There are 8 hidden switches. A switch that is on adds its own fixed numbers to the row, and there is some noise. The rows also spread widely along 11 directions, which tell nothing about the answers.
Known rows, each followed by its switches (1 for on, 0 for off):
23; 18; -22; 5; -11; 15; 14; 5; 39; 16; -54; 9; -8; 38; -14; -38; 17; -18; -24; -17; 32; -23; 21; -5; 17; 8; -49; -13; 11; 15; 12; 20 -> 0 0 0 1 1 0 1 0
-27; 38; -22; -11; 36; -1; -24; 4; -28; -28; -28; -2; -21; -31; -9; 10; -36; -1; 31; -27; 11; -22; -5; -6; -9; 3; 13; -25; -1; 21; -24; 3 -> 1 1 0 1 1 0 1 0
11; 32; 2; -9; 20; 23; -48; 15; -20; -33; -3; 25; -10; 3; -32; -14; -9; -34; 28; -32; 27; -21; -6; -5; -15; -21; -17; -15; 17; 0; -21; -19 -> 1 1 0 1 0 0 0 1
9; 23; 6; -13; 24; 18; 4; 31; -3; -31; -5; 14; -13; 19; -7; 21; -8; 29; -7; 13; -28; 20; -1; -1; 6; 6; 19; 7; -20; 37; -22; 9 -> 1 1 0 1 1 0 0 0
8; -4; 9; -11; -3; 14; 26; 37; -15; -12; 7; 14; -22; -17; -20; -14; 18; 12; -24; -3; 4; 20; -26; -4; -19; 8; -17; -15; -15; -20; -29; -31 -> 0 0 0 0 0 1 0 1
21; 0; -15; -4; -32; 14; 21; 59; 33; 20; -11; -13; 33; 3; 21; -33; 33; 17; 12; -9; 44; -21; -5; -4; 10; 21; -22; -22; -16; -36; -4; -4 -> 0 1 1 0 1 0 0 1
-43; 18; 28; 10; 25; 20; -22; 5; -9; -21; 4; 0; 4; -16; -26; 9; 5; -5; -48; 41; -20; 30; -10; -26; 30; 5; -27; 14; 13; -13; -20; 2 -> 1 0 0 0 1 0 0 1
-3; 1; 0; -29; -27; 19; 36; 18; 3; 14; -8; -5; -1; -4; 0; 10; -7; 55; 34; -24; -18; -14; 9; -6; -8; 30; 12; -24; 10; 28; -13; 14 -> 0 0 0 0 1 0 0 0
19; 9; 15; -12; 9; 24; -32; 17; 2; -30; -17; 17; 22; 35; -3; 13; -2; 32; 24; -1; -13; 12; -37; -12; 10; 21; 17; 15; -10; 11; -19; 22 -> 1 0 0 0 0 1 0 0
-26; 21; -12; 25; 15; -8; -30; 6; 42; -5; -26; -2; 32; 17; -10; -4; -2; -18; 9; 1; 26; -25; 33; -3; 44; -19; -25; 11; -5; -11; 20; 11 -> 1 1 0 1 0 0 0 0
18; 7; 25; 9; -2; -21; -9; 39; 37; -18; 28; 31; 41; 31; 24; -3; 22; -1; 7; 43; 2; 18; 13; -5; 26; 1; 14; 22; -34; -8; 11; 10 -> 0 1 0 0 0 0 0 0
3; 23; -5; -4; 18; 4; -24; 26; 19; -24; -21; -13; 26; 22; 18; 9; -6; 17; 6; 10; 3; 7; -21; -11; 29; 3; 16; 22; -32; 6; -10; 11 -> 1 0 0 0 1 1 0 1
11; 35; -15; -7; 21; -15; 5; 30; -4; -26; 1; 9; -14; -6; 28; -13; -4; -33; -30; 24; 14; 1; 15; -9; -6; 1; 4; -16; -19; 31; -6; 7 -> 1 0 0 0 1 0 1 0
8; 14; -21; 5; 4; 16; 52; 30; 23; 2; -41; 12; -35; 13; -30; -13; 16; 1; -44; 2; 2; -8; 35; 0; -1; -8; -43; -19; 2; 23; -7; 1 -> 0 0 1 1 0 1 1 0
17; 3; -14; 3; 19; 16; -12; 58; 9; -23; -32; 17; 22; -10; -17; 7; 14; 35; 47; -14; 31; -16; -26; 17; -4; -5; 6; -10; -41; -36; -36; -13 -> 0 1 1 1 0 1 0 1
-28; -11; -11; -14; -6; 17; 56; 35; 1; 10; -20; -3; -1; -41; 3; 21; 2; 61; 15; 6; -12; -11; 12; 3; -10; 36; 9; -34; -3; 9; -23; 23 -> 0 0 1 0 0 0 0 0
8; 31; 1; -25; -9; 0; 9; 21; -16; -11; 14; 3; -31; 6; -6; -26; -11; -19; -5; -27; 3; -6; 8; -19; -16; -3; -13; -24; 13; 23; -8; -22 -> 1 1 0 0 1 0 1 0
-9; 18; 1; -24; -15; 0; 24; 15; -13; -2; -1; -14; -34; 13; -5; -1; -20; 41; 12; -32; -22; 5; -8; -12; -2; 18; 9; -16; -3; 24; -16; -17 -> 1 0 0 1 1 0 1 0
18; 14; -5; 4; -1; -2; -11; 36; 14; -10; -24; 16; 16; 21; 16; -6; 7; 31; 38; 1; 14; 0; -20; -1; 11; 14; 14; 0; -36; 1; -11; 12 -> 1 0 1 1 1 1 0 0
-22; 33; 5; 14; 59; -38; -40; 6; -12; -55; 25; 17; 2; -32; -4; 16; -19; -33; -7; 25; 1; 18; -1; 3; -1; -36; 31; 16; -44; -5; -17; -29 -> 0 0 0 0 1 0 0 0
-12; 22; -14; -10; 31; 9; 20; 29; 18; -23; -33; -20; -18; 24; -11; 30; -22; 48; -7; -5; -32; 7; 4; 0; 25; -1; 17; 14; -25; 26; -16; 0 -> 1 1 0 1 0 0 1 1
-23; 15; 21; 9; 34; -5; -10; 7; 5; -30; -23; 45; 9; -11; -13; 26; -2; 20; 9; 42; -21; 16; 1; -4; 17; 5; 14; 15; -19; 20; -18; 34 -> 0 0 0 0 1 1 1 0
8; 3; 27; 10; -13; -29; 13; 27; -3; -7; 24; 47; -17; 2; -21; -34; 25; 10; 8; -6; 5; 26; -22; 1; -10; -7; -10; -2; -32; -34; -11; -43 -> 0 0 1 0 1 0 1 0
-5; 11; 1; 11; 13; 19; -37; 7; -13; -14; -31; 11; -5; 6; -35; -21; 4; 3; 14; -32; 26; -5; -42; -10; 4; 12; -28; -13; 8; -36; -23; -16 -> 1 0 1 1 0 0 1 0
-44; 5; 9; 22; -10; -5; -12; 7; 40; 12; -20; -16; 37; 6; -15; -16; 12; 7; 4; 2; 14; -13; 10; -21; 47; 7; -37; 7; 15; -45; 13; 4 -> 0 1 1 0 0 0 1 0

New rows. What belongs after each?
0; 11; -23; 5; 28; 34; -10; 22; 25; -10; -55; -1; 34; -2; 3; 16; 11; 15; -13; 25; 17; -13; -3; 0; 26; 25; -8; -1; -8; 7; -14; 51 -> 1 0 0 0 1 0 0 0
-21; 17; -11; -8; -23; -2; 52; 28; 12; 15; -4; -20; -27; 4; -5; -12; -1; 15; -18; -8; -10; -13; 42; -14; 9; 1; -28; -28; 14; 20; 3; -11 -> 1 0 1 1 0 0 1 0
-44; 27; -3; 10; 3; -24; 1; 23; 20; -8; 0; -39; 16; -17; 14; -9; -4; -12; -19; 20; 6; -2; 18; -27; 34; -13; -15; 2; -10; -17; -2; -13 -> 0 0 1 0 1 1 1 1
0; 3; -7; -3; -24; 18; 12; 1; 28; 18; -22; -17; 11; 24; 9; -21; 12; 3; -20; -6; 12; -10; 8; -18; 18; 33; -30; -10; 21; 6; 12; 25 -> 0 0 0 0 0 0 0 0
37; 9; 10; 1; -4; -8; -5; 28; 15; -14; -10; 52; -9; 38; -14; -25; 16; 9; 30; -18; 17; 4; -14; 6; 1; -1; -3; 4; -28; -7; -3; -14 -> 0 1 0 1 0 0 1 1
-28; 23; -6; 40; 43; -23; -14; 25; 32; -20; -27; 25; 20; -20; -11; -12; 19; -28; -24; 42; 29; 0; 14; 3; 32; -22; -24; 13; -34; -31; 0; 2 -> 0 1 1 0 1 0 1 1
-8; 3; -3; 7; 37; 24; -15; -11; -16; -21; -51; 59; -15; -22; -61; 6; -2; 12; 24; -24; 11; -10; -26; 17; -24; -1; -12; -9; -2; 1; -28; 11 -> 0 0 0 0 0 1 0 0
11; 7; 2; -2; -1; 19; -10; 44; -6; -18; -5; 28; 15; -15; -2; -2; 17; -2; 18; 15; 27; -11; 0; -3; -5; 6; -15; -26; -2; -10; -23; 10 -> 1 0 0 1 0 1 0 0
-23; 33; 14; 3; -6; 1; -8; 14; 28; -7; -1; -17; 17; 29; 23; -2; 0; -12; -30; 48; -17; 13; 35; -36; 52; 4; -16; 16; 9; 35; 12; 29 -> 1 0 0 1 1 1 0 1
23; 16; 28; 6; -24; -47; -13; 11; 9; -8; 25; 42; -1; 34; 6; -47; 13; -17; 21; -13; 16; 21; -14; -15; 3; -11; -5; 13; -31; -14; 13; -32 -> 0 0 0 0 1 1 1 0
-29; -1; 30; -1; -26; 0; 14; 9; -18; 8; 33; 8; -22; -23; -41; -19; 10; 13; -4; -17; -8; 19; -4; -13; -4; 3; -31; -17; 10; -32; -17; -46 -> 0 0 0 1 1 0 0 0
16; 1; -17; -6; -6; 47; 8; 37; 20; 2; -45; -10; 15; 21; -3; -1; 20; 22; -20; 4; 16; -8; -8; -9; 19; 30; -32; -14; 6; -1; -16; 28 -> 1 0 0 1 0 1 0 0
-24; 6; -5; 4; 13; 16; 13; 10; 9; -4; -36; -10; -12; 13; -14; -6; 1; 29; -35; -5; -8; 18; -30; -13; 24; 24; -20; 12; -11; -3; -6; 7 -> 1 1 0 0 0 1 0 1
-15; 8; 7; -6; -17; -18; 40; 14; 12; 9; 4; 3; -14; 3; 1; -10; 2; 25; -10; -1; -15; 12; 11; -10; 7; 13; -4; -7; -12; 11; 0; -7 -> 0 0 0 0 1 0 1 0
-31; 14; 22; 10; 0; -15; 0; 29; 5; -6; 11; 2; 5; -9; 9; -6; 9; 14; -7; 36; -9; 21; 1; -23; 27; 19; -5; -4; -8; -15; -10; 2 -> 0 1 1 1 1 0 1 0
13; 1; 7; 9; -2; 3; 15; 36; 37; -4; -24; 47; 21; 25; -23; 1; 24; 33; 32; 3; 3; -11; 13; 14; 14; -8; -11; 5; -20; -7; -3; 10 -> 1 0 1 0 0 0 1 0
-5; 25; 4; -7; -12; -20; -8; 13; 1; -11; 17; 23; -3; -6; -12; -23; -7; -34; 32; -26; 23; -28; 35; -5; -11; -29; -18; -22; 11; 1; 4; -24 -> 1 0 0 0 0 0 1 0
12; 35; 22; -11; -30; 0; -34; 5; 16; 0; 8; -13; 15; 55; 27; -48; 3; -24; 4; -4; 9; 1; -7; -48; 29; 22; -17; 3; 29; 10; 14; 10 -> 0 1 1 0 1 0 1 1
-28; 14; 24; -4; -15; 4; 38; 21; -10; 0; 20; -3; -37; 2; -14; -18; 6; 7; -50; 13; -33; 33; 3; -27; 6; 2; -27; -2; 8; 14; -7; -24 -> 1 0 1 0 0 1 0 1
-13; 28; 13; 8; 6; -9; -56; 19; -24; -26; 15; -8; 4; -3; 10; -33; 0; -36; -2; 2; 31; 7; -33; -37; 10; 17; -19; -16; 9; -39; -14; -19 -> 1 1 1 1 0 0 1 0
-27; 17; -16; 19; 37; -24; 30; 36; 16; -22; -3; -1; -9; -36; -5; 14; 7; -8; -52; 45; 3; 18; 30; 8; 14; -29; -5; 2; -51; -3; -12; -16 -> 0 0 0 1 1 1 0 0
-8; -3; -30; 15; -7; -31; 23; 22; 28; 16; -18; -6; 9; -8; 25; -32; 10; 7; -3; -21; 44; -10; -8; 8; 7; 19; -7; -12; -46; -32; 16; -11 -> 0 1 0 0 0 0 0 0
-25; 12; 28; 10; 14; 16; -21; 11; -24; -21; -5; 43; -15; -22; -30; -6; 11; -12; -10; 28; 3; 17; -13; -17; 7; 15; -31; -11; 18; -14; -27; 5 -> 1 0 0 1 0 0 1 1
-11; 22; 47; 15; 1; 10; -58; 15; 2; -24; 24; 31; 30; 21; -10; -12; 16; -23; 12; 38; -1; 16; 3; -30; 29; 4; -20; 10; 26; -13; -4; 12 -> 1 1 1 1 0 0 0 0
-28; 12; -13; 7; 21; -17; 28; 36; 10; -16; -9; 6; -6; -28; -5; 21; -5; 18; 1; 18; -1; -7; 30; 10; 10; -10; 3; -14; -27; 1; -15; -4 -> 1 0 0 1 0 0 1 0
38; 8; 39; -12; -29; 23; -17; 25; 8; -8; 28; 19; 11; 49; -25; -28; 26; 9; 3; -13; -9; 20; -21; -19; 2; 1; -17; 7; 11; -16; -12; -28 -> 0 0 1 0 1 0 0 0
-18; 5; 2; 23; 2; 3; 4; 9; 28; 5; -39; 9; 6; 11; -33; -15; 21; 9; -24; 5; 12; 6; -1; -7; 34; 0; -45; 7; -11; -25; -2; 1 -> 0 0 0 1 1 1 1 0
-56; 19; 10; -7; -18; -6; 36; 16; 4; 8; 15; -46; -27; -11; -27; -6; -13; 11; -39; -8; -26; 8; 32; -31; 25; -9; -36; -10; 19; -2; -5; -35 -> 0 1 0 1 1 1 1 0
46; 24; 15; -23; -25; 14; -3; 31; 24; -13; 0; 37; 11; 55; -11; -16; 10; -11; 30; -12; 2; -19; 31; -12; 1; -17; -17; -5; 20; 34; 2; 10 -> 1 0 0 0 0 1 1 0
-26; 26; 8; 1; 15; -4; -2; -6; 5; -15; -26; 29; -6; 3; -16; 6; -13; 5; 11; 7; -16; -3; 19; -12; 16; -3; -7; 4; 6; 38; -3; 28 -> 1 0 0 0 1 1 1 0
-2; 3; 11; 1; 2; 17; -22; 17; -9; -12; -20; 44; 7; -7; -43; -15; 10; 12; 42; -33; 26; -16; -27; 4; -8; 8; -23; -14; 6; -36; -21; -8 -> 1 1 0 0 0 0 1 0
16; 35; -20; 5; 34; -4; -45; -1; 7; -32; -40; 7; 0; 27; -18; -20; -11; -24; 4; -35; 31; -11; -28; -2; 6; -20; -10; 10; -22; -3; -8; -13 -> 1 0 0 0 1 1 1 0
-14; 16; -17; -5; -4; 13; -1; 15; -1; 0; -24; -19; -6; -22; -3; -33; 7; -34; -29; -11; 40; -20; 1; -25; 1; 10; -49; -31; 27; -16; -12; -2 -> 0 0 0 0 0 1 1 1
22; 14; -21; -8; 22; 23; -5; 80; 14; -34; -14; -4; 24; -23; -14; 9; 18; -6; 3; 11; 41; -25; 11; 8; 2; -23; -16; -22; -21; -36; -42; -19 -> 0 1 0 1 0 1 1 1
30; 19; -16; 3; 11; -8; -25; 31; 7; -21; -37; 22; 4; 15; 6; -23; 5; 3; 44; -25; 41; -16; -29; 3; -5; -1; 5; -11; -33; -16; -17; -6 -> 0 0 1 1 0 1 1 1
-17; 14; 28; -3; 2; -10; -56; 3; -10; -25; 19; -4; 20; -2; -4; -15; -5; -8; 27; -9; 10; 11; -36; -27; 14; 9; -1; 5; 5; -40; -18; -23 -> 0 0 0 0 0 0 1 1
-28; 11; 4; 6; 12; -24; -26; 19; 6; -19; 13; -25; 30; -21; 17; 4; -6; 17; 16; 6; 9; 11; -25; -9; 22; 5; 22; 11; -38; -39; -13; -22 -> 0 0 0 0 1 0 0 1
33; 49; -11; -3; 31; 0; -41; 9; -19; -36; -21; 46; -27; 12; -11; -27; -9; -52; 18; -17; 31; -18; 3; -3; -25; -22; -5; -22; 1; 33; -15; -2 -> 1 0 1 1 1 0 1 0
8; 16; 4; -11; 6; 12; -15; 27; -4; -19; -4; 28; 11; 2; -19; 3; -6; 19; 61; -29; 6; -23; -1; 6; -15; -7; 11; -13; 0; 5; -17; -3 -> 1 1 1 0 0 0 0 0
-6; 32; 12; 19; 30; -28; -38; -5; 18; -28; -22; 34; -1; 43; -8; 2; -14; 13; 36; -1; -13; 13; -9; -3; 29; -13; 22; 32; -35; 19; 4; 4 -> 1 0 1 1 1 0 1 0
-43; 5; 20; 17; 0; -14; 35; 36; 7; -7; 14; 10; -10; -26; -27; 3; 18; 8; -33; 42; -17; 20; 33; -13; 19; -16; -33; -8; -4; -19; -14; -18 -> 0 0 1 1 0 1 1 0
-1; 20; -17; 7; 38; 11; 1; 20; 19; -25; -57; 28; 3; 8; -23; 15; -4; 17; 17; -1; 0; -17; 5; 10; 4; -13; 0; 1; -16; 21; -15; 24 -> 1 0 1 0 0 1 1 0
5; 27; -1; 10; 37; -11; -40; 18; 20; -40; -4; -4; 13; 24; -13; -8; -3; -26; -15; -4; 16; 9; -15; -3; 20; -36; -3; 28; -33; -21; -3; -31 -> 0 1 0 0 0 1 0 1
-22; 10; -20; 15; 1; -3; 38; 37; 24; 6; -34; 9; -8; -20; -24; -21; 19; -4; -14; -5; 26; -23; 26; 6; 8; -21; -46; -19; -10; -19; -3; -14 -> 1 0 1 0 0 1 1 1
-19; 29; 17; 9; 32; 2; -67; 28; -10; -50; 14; -15; 27; -16; -13; 4; -1; -36; -7; 30; 16; 5; -9; -30; 19; -21; -15; -2; 7; -41; -33; -21 -> 0 0 1 1 0 1 1 0
19; 21; 1; 5; 8; -35; 2; 41; -3; -24; 6; 50; -12; -2; 5; -16; 8; -8; 25; 5; 22; 7; 0; 10; -9; -20; 8; -6; -51; 0; -12; -21 -> 1 0 0 1 1 1 1 0
17; 44; 7; -4; 23; -26; -20; 44; -1; -48; 40; 4; -4; 8; 7; -11; -3; -41; -16; 17; 2; 9; 15; -11; -3; -44; 10; 1; -26; 6; -11; -41 -> 1 0 1 0 1 0 1 0
-10; 28; 4; 2; -6; -18; -9; -17; 2; -3; -30; 25; -27; 33; -14; -22; -19; 10; 30; -34; -4; 2; -6; -13; 11; 3; -6; 3; -4; 32; 7; 5 -> 1 0 0 1 1 1 1 0
-54; 12; -1; 19; 33; -33; 17; 7; -5; -12; -9; 10; -22; -43; 11; -7; -5; -4; -41; 37; 0; 25; -9; -11; 13; 22; -5; -2; -28; -10; -6; 6 -> 0 1 0 0 0 0 1 1
-33; 12; 10; 27; 45; -37; -25; -16; -13; -31; -6; 32; -18; -17; -16; -6; -7; -14; -24; 12; -1; 37; -34; -2; 4; -7; 5; 22; -43; -15; -5; -18 -> 0 0 0 0 0 1 0 0
-6; 20; 7; -6; 26; 30; -30; 25; -18; -30; -18; 3; -3; 0; -27; 7; -3; 10; -11; 3; -1; 8; -28; -16; 10; 16; -13; -5; 5; -7; -36; 1 -> 1 1 0 1 1 0 1 0
0; 27; -10; -18; 6; 29; -20; 39; 24; -23; -22; -36; 38; 13; -5; 14; -9; 9; 23; -8; 6; -36; 18; -20; 19; -6; -7; -13; 24; 2; -19; 14 -> 0 1 1 0 0 1 1 0
-12; 8; -13; 0; 12; 12; -8; -5; -8; -5; -53; 4; -16; 6; -20; -12; -8; 23; 5; -37; 11; -3; -44; -8; 1; 27; -14; -8; -3; -6; -14; 6 -> 1 0 0 0 0 1 1 0
0; 35; 0; -2; -4; 11; -38; 14; 11; -10; -2; -22; 22; 20; 16; -25; 0; -28; -2; -1; 21; -9; -3; -28; 22; 2; -16; -1; 14; -1; 2; 1 -> 1 0 1 0 1 0 0 1
20; 9; -7; -12; -15; 30; 33; 36; 18; 4; -4; -4; -11; 13; -35; -6; 15; 13; -21; -17; 1; -11; 28; 4; -2; -15; -29; -17; 5; 4; -14; -22 -> 0 0 0 1 1 0 0 0
26; -4; 41; -19; -42; 18; 6; 61; 17; -5; 37; 9; 21; 39; -25; -17; 30; 43; 31; -15; -11; 11; -17; -16; 10; 2; -13; 2; 2; -43; -22; -40 -> 0 1 1 0 0 0 1 1
-23; 27; 15; 1; 12; -4; -31; -4; -2; -23; 14; -21; -1; 12; -7; -15; -10; -32; -39; 4; -4; 15; -5; -35; 18; -5; -19; 10; 15; -2; 3; -13 -> 0 1 0 0 0 1 0 0
-45; 16; 1; 27; 40; -43; 7; 35; 11; -30; -1; 26; 10; -45; 0; 10; 4; -9; -4; 47; 7; 7; 23; 4; 13; -24; 3; 2; -43; -20; -9; -4 -> 0 1 1 0 0 1 1 0
-33; -6; -1; 30; 16; 7; -20; -17; 30; 8; -50; 12; 26; -1; -44; -3; 12; 29; 7; -17; 14; -1; -27; 6; 33; 9; -25; 19; -17; -43; 0; 5 -> 0 0 0 0 1 0 0 0
12; 35; -4; -2; -12; -13; -23; 47; 31; -14; 14; -13; 30; 25; 12; -23; 6; -30; 19; -2; 34; -21; 30; -13; 31; -28; -18; -2; -10; -17; 4; -23 -> 1 1 0 1 1 0 1 1
-14; 28; -16; -12; -23; -40; 44; 7; 19; 15; 10; -33; -24; 8; 41; -31; -12; -15; -33; -5; 2; -1; 33; -22; 10; 11; -4; -16; -10; 33; 24; -5 -> 0 0 0 0 1 0 1 0
-24; 12; -21; -15; -30; 6; 53; 17; -15; 24; -11; -17; -32; -33; 18; -35; 1; -10; -35; -12; 19; -10; 13; -22; -13; 32; -37; -47; 15; 21; -1; 6 -> 1 0 0 0 1 1 0 0
